There are 3 nested groupings, the coarsest first. Each group lies inside one group of the grouping before and may be the whole of it. The rows also spread widely along 12 directions, which tell nothing about the answers.
In the rows, 128 means zero.
Some rows, each with its group in each grouping after it:
[101 103 131  77 166 103 124  96  72 127 113 127 101 104 151 137 119 183
 134 168 114 117  59 109 140 111  73 160  98 130 100 128 149 116]	K278 K149 K617
[ 86 120 117 111 138  77 132  95 111 140 114 116  96 113 159 148  98 164
 141 180 104 163  95 126 113  88  79 140 135 143 110 144 117 119]	K505 K848 K912
[166 151 100 108 139 136 108 131 108 112 117 163  49 167 119 128 163  61
 180 132 154 183 143 147 150 143 194 183 124 157 154 161 176 119]	K505 K629 K182
[161 127  89 108 132 138 133  69  59 112 142 156  89 196 121 140 139 147
 108 135 121 147 147 112 188 145  93 172 156  73  87 146 129 100]	K724 K659 K549
[129 134 128 109 121  94  80  77 127 181 162  95  62  89 121 124 133 113
 153 104 140 139 111 116 163 165 168 156  76 151 144  76 114 134]	K278 K459 K347
[125 115 117  88 135 142 101  81  88 135 128 164  99 148 119 137 141 123
 131 177 133 132  78 134 162 121 108 192 129 148  60 156 145 104]	K278 K149 K616
[163 130 114 133 124 117 139 135 111 124 109 173  78 174 111 216 156 126
 179 132  84 138 168 183 143 135 150 143 180 110 166 156 132 117]	K505 K185 K100
[152 162  76 110 154 127 138  68  88 127  93  81  96 204 148  85  85 157
 109 152 178 205 171 112 140 105 124 126 172 104 100 162 118 111]	K505 K629 K950
[154 122 102  61 131 184 147  88 143 147 102  93  90 152 121 112 117 156
 139 125 178 142 145 122 108 149 208 204 191  99 140 163 107 149]	K724 K659 K852
[116  93 118  70 159 134 112 133 142 143 116 143 109  84 129 141 156 141
 144 120 106  99  64  93 159 127 154 172 134 141 134 147 121  89]	K278 K149 K385
[153  84 138  93 106 117 126  87 122 132 135 130 148 143 118 179 104 174
 140 217 113 108  96 149  82 140  55 147 172 105  87 153 102 141]	K724 K547 K837
[129 117 122  97 130 105  96  76 101 111 135 165 107 133 145 132 128 118
 135 190 114 151  81 141 139 101  94 167 116 158  99 185 189  85]	K505 K185 K390
[148 139 111 120 131 127  72  84 125 129 131 101 151 152 133 142 125 133
 121 133 141 150 115 157 178 130 138 137 151 135  73 138 142  95]	K505 K185 K794
[119 117  96  94 174 147 149 186 106 123  53 140  82 163 128 151 128 120
 178 176 125 159  99 105 114 106 116 165 162 142 109 138 104 143]	K278 K149 K617
[146 126  89 106 144 133 144 125 127 124  85 101 116 180 128 125 108 136
 124 163 140 172 136 105 120 116 111 144 185 111 104 160 101 110]	K505 K185 K100
[135 161 100 127 122 141  71  88 122 150 148  68 123 140 141 102 116 124
 117  80 170 181 124 118 200 157 169 156 134 124  52  73 109 127]	K724 K547 K837
[139 157  84 111 123 145 102 107 108 133 104 146  72 192 114 114 130  57
 150 168 153 199 130 129 152 107 149 182 153 161  74 162 141 110]	K505 K185 K100
[ 90 141 110 105 124 118 113  73 118 155 113  78 109 122 156 120  92 156
 116 136 141 169 100 127 141 101 131 168 149 139  76 120 119 123]	K505 K185 K794
[141 134  79 126 144 120 128 115  78 111 105 164 111 202 132 152 133 123
 121 159  95 165 129 107 187 103  63 139 171 105  65 165 123  75]	K505 K185 K390
[ 90 117 110  84 155 118 163 147 110 134 109 139  64  88 159 139 137 166
 156  93  87 142  89  78 141 119 141 184 139 111 151 122 115 129]	K724 K547 K837
[156 117 116  85 138 115 150  91 110 132 135 131  56 125 128 147 135 156
 162 126 122 130 148 122 121 154 162 161 131  98 202 138 134 139]	K724 K659 K852
[ 76 151 118 164 118  70 102  65  85 157 162  99  68 119 174 119  81 149
 109 134 128 207 112 121 154 118  92 135  87 142 103  61 132 133]	K278 K459 K347
[114 107 126 176 119 122  81 129 158 113 166 137 157 118 165 192 132 154
 112 109 110 155  90 165 158 156 126 135 153 131 109  94 140  88]	K278 K149 K617
[167 109 114  96 153 106 100  76 121 143 147  86 129 124 126 104 126 166
 103 118 140 118 116  82 172 165 115 114 107  98 131 127 110  88]	K278 K459 K347
[134 100 134 106 119 155 110 114 150 139 106 135 140 147 126 186 115 158
 157 193 143 133 104 202  87 121 151 160 197 149 109 163 127 138]	K278 K149 K385
[145 111 114  70 150 161 115 175 152 122  88 101 101 107 117 125 171 105
 171  94 148 123  82 102 146 168 199 217 136 148 117 137 117 121]	K505 K848 K912
[115 128 126 127 116 100 103  50 116 139 179 120  93  91 158 149 140 168
 105  71 109 131 113 145 186 154 156 179 108 115 133 118 153  84]	K505 K848 K912
[134 155  85  92 159 113  91  81  99 137 122 102  87 143 133  75 134 102
 124 130 151 174 114  80 198 118 139 157 102 147  81 147 135  83]	K505 K848 K912
[138 118 129 124 113 108  91 114 148 127 147  85 111 101 142 133 130 116
 135 116 139 151  92 130 132 169 146 169 108 148 123  94 143 126]	K505 K185 K390
[181 140  91 162 126  99 111 117 140 126 153 117 103 165 120 160 153 118
 124  73 105 160 177 115 192 174 150 103 148  90 169 108 111  80]	K505 K185 K100
[104 133  92 159 118 128 106  98 120 138 158 140  95 146 146 130 129 115
  97 112 126 186 104 103 188 139 118 168 136 129  77  94 118  88]	K278 K149 K616

New rows. What belongs after each?
[ 88 127 122  88 144 163 148 109 106 131  81 157  74 139 153 147 115 157
 158 173 141 169  98 176 103  86 168 206 171 157 114 169 159 143]	K278 K149 K616
[ 96 106 130 126 117  75 131  86 113 139 144  91 113  99 162 162  92 191
 109 143 106 143  95 127 114 129  62 144 134 111 115 105 112 124]	K505 K629 K182
[177 150  98 104 174  94 118 111  55 125 110 138  96 183 119 155 139 156
 169 138  97 144 165 120 201 118  97  83 132  94 119 135 120 116]	K724 K547 K837
[194 136 123 104 147 120  93  79 116 101 138 129 135 168 136 123 121 149
 153 181 158 164 148 176 126 131 149 103 137 130 145 180 187 117]	K724 K547 K837
[137  85 108  86 132  86 123 114 148 164 142 143 110 101 105 191 143 148
 153 141  62  89 105  74 154 140  87 125 155  97 147 134  57 100]	K724 K659 K852
[140 130 103 111 138 112 158 132 113 142  90  86  76 149 130 156 113 160
 157 121 129 150 150 119 115 144 130 150 168 103 144 112  73 148]	K505 K629 K950
[120 125 111  97 175 123 156 171 123 127  66  75  79 121 157 127 106 166
 172 137 150 170 117 118  88 122 168 135 141 138 177 104 117 165]	K278 K149 K385
[124 106 131 111 109 111 135  79 125 131 161  85  91  95 155 135 104 179
 119 127 142 146 107 119 100 169 128 178 121 103 152  91 129 153]	K724 K659 K852
[103 121 117 129 116  84  95 102 135 171 141 129 120 106 126 210 136 146
 143 110  61 112 107 139 184 121 108 131 158 122  99 108  84  96]	K505 K185 K794
[163 101 119  93 144 158 144 162 120  85 100 110 114 150 135 146 141 155
 152 131 146 144 114 129 107 168 145 183 165 102 138 133 137 149]	K724 K659 K549
[ 86 102 139 146 130  81 145 103 106 121 163 106  76  72 188 141 105 191
 107 117 114 161  76 116 107 150 101 159  85 119 171  62 152 134]	K278 K149 K385
[118 105 129 101 168 149 135 175 120 108  70  90 138 125 156 159 119 193
 157 144 141 141  85 155 110 126 137 155 162 133 105 119 126 150]	K278 K149 K616
[103 103 105 111 112  88 105 112 156 168 131 104 117 100 118 153 118 117
 124 152  96 133  81  81 140 124  79 145 149 136  85 114  62 100]	K505 K185 K100
[ 92 135 107 139 134  88 114 164 109 127 118 123  76 111 156 160 133 112
 154 109 102 183  92 111 159 125 113 160 121 148 108  83 118 126]	K505 K629 K182
[109 150  74 121 152 121 149  99 103 113 100 152  80 183 160 103 108 129
 125 169 126 214 137 107 142  73 116 154 168 129 110 193 142  87]	K505 K848 K912
[ 94  96 124 123 135  52 127 130 100 123 133 165 104 104 153 192 121 154
 145 182  59 140  73 115 127 100  25 125 128 134 117 138 124  97]	K505 K629 K182
[112 158 107 118 168 118  85 172 113 124  96  68 103 109 165 133 125 137
 171  75 146 192 111 124 182 129 183 137 118 148 103  59 126 155]	K724 K659 K852
[101 168  92 108 166 110 109  89  88 162  96 121  60 154 149  99 102 128
 152 143 144 204 143 121 169  76 156 128 129 153 115 137 130 122]	K278 K459 K347
[111 114 141 113 120  78 107 152 162 155 121  46  90  60 143 149 115 129
 174 126 143 149  87 122  84 163 143 152 104 161 154  63  91 173]	K505 K629 K182
[100 128  95  97 136 109  80 120 116 164 124 131 107 114 121 163 138 112
 152 123  95 137  87  92 205 114 107 156 140 136  52 101  76 114]	K724 K659 K852
[149 112 108  92 140  98 100 112 117 127 129 120 103 133 121 127 119 108
 151 192 133 153  95  90 125 131  84 138 114 142 106 132 121 129]	K724 K659 K852
[118 129  69 121 104 150  80  84 162 159 153 136 124 156 120 115 126  82
  94 133 134 181 111  79 187 124 129 172 188 124  46 141  79  74]	K724 K659 K549
[142 121 118 110 146 124 138 107  82  93 141 103 107 131 166 110 118 180
 116 116 139 160 102 106 141 156 112 167 114  96 117 109 160 131]	K724 K547 K837
[151 140 123 155 119  90 113 112 140 119 122  86 109 154 148 166 100 144
 165 173 147 192 161 195  85 137 145 109 151 141 160 124 134 152]	K505 K848 K912
[109 134 108 133 146  93  83 138 161 174 128 129 108 100 135 177 138 134
 164  92  87 145 125 130 189 116 167  99 147 145 147 109  87  97]	K278 K459 K347
[153 104 131 116 152  92  93 119  89 105 141 145 108 130 131 154 140 128
 147 177 120 132  79 124 146 149  75 134  79 142 121 117 164 109]	K278 K149 K617
[169 109 113 144  99 122 115 131 153 121 130 151 120 175 106 194 138  97
 152 173 110 150 137 164 110 153 113 142 184 126 125 152 115 112]	K505 K185 K100
[114  99 112  89 106 113 129  67 164 162 143  96 115 101 135 120 108 146
 103 146 121 129  90  90 110 135 117 174 154 120 121 147  96  99]	K505 K185 K390
[114 175 112 134 136  98  77  65  80 125 138  82  95 142 174  97  96 138
 118 130 178 217 124 158 169 107 137 139 102 155  76 111 179 120]	K505 K629 K182
[131 152 108 114 155 121 123 131  75 121 108 106  72 134 150 149 155 150
 147  50 111 147 130 125 208 146 166 171 118 110 122  91 143 119]	K505 K185 K390
[197 130 113 123 129 120  87 122 133 157 102  93 112 190  77 164 125  94
 186 206 165 149 156 163 115 159 133 103 151 147 109 111  80 160]	K278 K149 K616
[138 120 122  99 129  91 164  89  88 129 135 151  35 120 141 161 144 154
 154 115  87 126 135 130 130 143 140 175 113 107 203 138 154 122]	K505 K185 K390
[169 110 106  91 153 104 116  62 140 158 154  90 118 114 125 116 127 175
 105 114 132 106 132  86 161 160 142 102 124  92 176 131 106  80]	K278 K149 K385
[135 115 107 144 103 159  99 146 145  96 151 176 127 156 140 145 142  81
 132 149 129 186  84 132 141 153 128 194 162 145  70 138 149 109]	K724 K547 K837
[147 127 123 138 131 100  99  67 106 127 148 127 103 152 141 151 106 147
 135 178 141 165 128 168 126 135 112 119 119 135 133 122 158 120]	K278 K149 K617
